There are 5 ways to turn a row about zero (a turn may also mirror it). The second row of each pair is the first, turned, with some noise. The first 45 pairs use one turn. New pairs use 2 turns, one after the other, and a turn may come again.
(in the rows, 128 means zero)
Some pairs, each with its turns in order after it:
111 112 169 147 104 82 122 86
126 182 114 94 163 87 124 135 => (1)

95 130 106 86 86 88 136 98
163 78 82 126 90 134 110 113 => (2)

150 167 109 124 158 116 104 133
115 89 119 128 154 153 100 120 => (1)

125 115 106 111 108 146 144 136
135 139 105 149 147 125 136 149 => (0)

96 153 142 134 122 81 153 118
165 124 139 130 176 113 123 153 => (3)

123 124 154 132 120 84 176 84
117 61 108 111 144 149 139 103 => (0)

151 130 81 126 150 101 186 172
88 109 117 168 168 75 97 131 => (0)

110 108 136 101 124 150 107 179
119 184 105 121 120 106 146 143 => (0)

85 101 117 113 140 92 174 120
155 117 138 150 131 63 124 157 => (3)

135 63 125 95 135 133 109 58
122 173 175 185 164 88 127 127 => (1)

94 104 140 123 147 171 113 138
135 163 115 91 121 130 123 164 => (0)

139 179 113 157 149 172 150 144
118 122 148 158 160 123 180 168 => (2)

126 121 173 109 108 121 114 143
133 120 116 138 148 137 86 157 => (4)

152 101 162 145 77 99 151 99
173 152 95 114 144 101 129 77 => (2)

128 185 146 130 91 111 184 144
140 88 78 156 113 101 121 79 => (0)

146 149 157 149 129 114 94 110
154 110 146 101 131 167 111 140 => (4)

105 118 109 158 163 161 123 122
137 91 117 159 132 97 159 128 => (1)

116 145 120 165 105 131 110 103
119 122 111 141 116 79 147 123 => (2)

121 104 142 93 159 153 185 135
108 126 80 145 118 70 146 144 => (3)

154 133 101 124 108 223 166 86
126 126 73 102 191 108 161 196 => (2)

128 131 166 148 84 119 138 119
160 153 110 102 134 150 123 152 => (3)

140 132 150 156 182 84 96 112
95 111 190 88 113 129 111 105 => (0)

167 131 126 85 137 81 128 159
119 143 169 106 158 88 86 139 => (4)

155 130 124 150 131 125 137 111
131 141 123 145 154 107 124 127 => (2)

104 127 114 157 122 64 98 143
114 127 86 111 127 94 76 156 => (1)

133 141 141 160 156 104 127 102
143 89 145 97 109 139 141 123 => (4)

124 119 118 169 109 138 156 93
117 130 86 142 154 100 152 112 => (2)

77 145 131 134 67 148 112 178
151 189 145 72 142 112 114 86 => (3)

161 97 118 153 154 115 118 180
104 163 163 125 167 90 114 118 => (0)

145 137 147 100 93 184 127 120
87 181 104 111 122 144 141 137 => (3)

120 149 159 60 111 146 165 130
169 163 157 124 122 185 143 139 => (1)

112 122 112 117 127 108 117 112
137 133 136 135 140 112 103 145 => (1)

149 160 91 96 118 82 137 96
176 81 114 160 131 114 93 139 => (2)

111 141 139 154 161 127 133 126
121 118 134 101 113 124 90 127 => (0)

98 142 131 104 132 99 91 102
134 148 163 166 156 139 100 131 => (3)

135 111 155 169 123 150 94 93
151 108 94 104 134 178 146 133 => (4)

112 65 170 156 138 115 112 128
184 129 101 155 85 132 101 122 => (3)

103 119 141 109 123 111 141 148
151 154 111 127 111 139 118 143 => (1)

146 175 152 154 81 95 127 100
193 125 155 126 103 143 116 165 => (4)

127 120 138 126 114 151 112 107
112 138 149 132 140 121 149 138 => (1)

91 111 154 128 175 127 154 181
57 83 127 144 134 107 129 142 => (4)

167 173 125 88 132 117 88 128
145 153 178 118 155 149 87 110 => (4)

152 182 75 114 102 103 115 92
171 84 115 172 116 86 110 161 => (2)

152 195 124 124 116 89 116 105
175 134 195 118 109 139 104 125 => (4)

121 174 169 145 168 116 89 106
142 122 116 173 182 172 126 102 => (3)

New pairs, each followed by its turns in order:
132 140 169 142 175 110 180 53
90 83 174 67 150 146 129 182 => (2) (0)

148 138 60 119 107 177 113 141
147 80 105 77 117 149 163 98 => (3) (2)

142 181 153 151 149 111 113 123
121 158 71 133 104 138 110 122 => (4) (3)

112 119 133 101 158 126 101 122
131 126 102 119 122 146 115 94 => (4) (4)

138 112 170 105 159 98 119 140
148 131 151 152 102 138 80 145 => (1) (0)

145 116 113 114 175 156 140 122
136 157 165 129 104 156 117 114 => (0) (2)

109 101 174 129 154 148 137 71
128 155 163 125 100 135 193 159 => (3) (4)

134 156 135 137 151 111 166 122
131 132 114 143 146 109 155 89 => (2) (1)

156 83 144 152 122 133 106 157
150 137 88 110 109 96 116 158 => (3) (2)

181 102 139 167 148 142 92 90
129 170 119 87 78 133 179 120 => (3) (3)

119 151 92 162 116 132 94 57
110 183 132 76 147 92 157 156 => (0) (2)

104 122 190 145 183 126 138 133
125 90 149 175 149 111 79 159 => (1) (0)

132 122 165 149 121 170 160 131
139 108 107 145 92 107 139 84 => (4) (1)

109 124 122 132 140 114 60 131
83 140 141 156 93 154 124 125 => (1) (2)

152 156 118 149 155 95 139 105
166 137 130 87 148 139 115 106 => (4) (2)

145 88 108 168 128 133 84 96
155 117 190 150 118 164 119 125 => (4) (1)

101 112 155 154 146 136 115 139
153 106 160 150 144 141 126 122 => (3) (0)

129 135 142 146 99 185 63 116
120 65 166 148 118 145 182 122 => (4) (1)

147 181 115 142 200 98 146 162
147 145 182 138 168 165 134 195 => (1) (0)

108 143 174 130 148 140 133 110
109 125 131 175 155 117 131 147 => (3) (2)

145 143 90 150 154 167 136 155
155 145 123 131 72 123 135 158 => (1) (3)

104 117 102 132 114 177 148 101
154 107 84 109 130 127 108 164 => (1) (3)

116 114 104 111 91 131 141 115
134 141 101 155 125 135 112 162 => (2) (2)

158 98 111 144 128 169 146 86
70 128 149 147 109 114 91 153 => (2) (0)

167 90 171 128 148 146 123 119
143 119 120 144 181 171 115 141 => (2) (1)

171 43 142 111 115 126 118 105
70 130 182 160 164 158 114 108 => (2) (3)

156 97 88 157 123 138 131 147
141 130 93 130 146 142 176 128 => (3) (0)

121 129 145 130 167 117 107 105
129 166 131 134 118 147 142 155 => (0) (1)

137 117 117 160 164 125 129 134
145 129 93 113 136 110 150 134 => (3) (4)

75 116 152 126 115 118 108 167
123 93 129 115 76 146 103 137 => (1) (1)

83 74 81 119 141 100 183 79
180 125 179 55 137 131 107 173 => (1) (4)

155 128 107 118 124 105 53 107
76 153 101 106 135 126 84 165 => (2) (1)

120 129 115 130 153 117 181 164
125 129 118 88 124 74 109 125 => (3) (4)

138 116 93 137 73 151 133 168
149 76 113 75 113 156 121 131 => (4) (1)

114 133 80 181 147 134 185 185
188 185 75 96 131 88 127 137 => (1) (4)

112 120 116 113 138 111 126 141
131 152 132 122 111 139 134 117 => (2) (3)

126 74 94 150 135 136 133 199
173 151 99 151 80 134 71 121 => (2) (0)

72 93 94 77 127 133 136 131
151 105 157 108 84 132 89 176 => (3) (4)

147 166 151 88 132 144 123 121
117 136 134 105 140 86 168 130 => (2) (0)

163 170 74 99 74 127 108 127
105 107 78 150 156 171 71 147 => (1) (4)

123 110 98 126 100 105 99 149
109 153 119 125 100 147 93 154 => (1) (4)

163 86 112 130 163 72 119 169
132 152 164 155 107 203 101 125 => (1) (0)

113 147 156 95 142 179 143 88
156 94 126 94 144 70 110 134 => (1) (0)

135 94 144 169 96 61 143 142
77 120 114 107 85 156 75 124 => (3) (3)

186 114 90 78 118 130 109 111
171 172 101 158 139 166 128 96 => (1) (3)

124 143 159 145 155 107 74 93
164 154 134 119 134 134 181 175 => (4) (0)

127 90 155 120 115 111 130 139
119 134 133 151 99 144 100 142 => (4) (2)

136 155 133 122 88 160 127 194
164 108 130 192 131 86 128 123 => (0) (2)

132 119 188 135 160 101 111 172
123 145 86 189 106 134 138 168 => (4) (1)

133 125 192 104 145 151 126 137
188 108 112 128 127 162 106 126 => (0) (2)

115 77 151 108 151 110 130 120
133 131 131 168 129 105 86 146 => (4) (1)

117 102 131 124 125 166 97 96
156 139 119 136 119 72 137 136 => (0) (0)

83 88 158 93 142 111 125 151
146 144 146 179 121 107 84 97 => (1) (0)

133 110 160 153 148 87 118 119
123 96 121 80 136 141 116 118 => (0) (2)

119 124 76 151 134 124 137 126
95 142 112 163 110 120 146 125 => (2) (2)

145 182 137 125 102 104 165 129
138 136 145 102 135 99 140 66 => (4) (0)

150 176 147 158 129 134 131 101
150 156 113 95 137 90 99 117 => (0) (2)

137 117 115 132 107 125 172 130
175 135 129 130 134 129 105 137 => (1) (4)

108 153 152 124 195 128 93 115
149 141 125 79 138 168 156 170 => (4) (0)

92 128 168 132 139 127 121 153
149 138 156 88 127 137 139 98 => (3) (4)

120 144 68 134 147 136 89 168
123 121 158 132 87 188 113 161 => (0) (4)

108 126 75 143 135 81 117 71
151 176 98 144 86 125 151 80 => (0) (3)

152 146 126 137 153 130 89 112
109 165 118 106 137 146 149 132 => (0) (1)

177 128 134 90 157 134 143 129
88 141 94 127 88 123 130 119 => (3) (4)

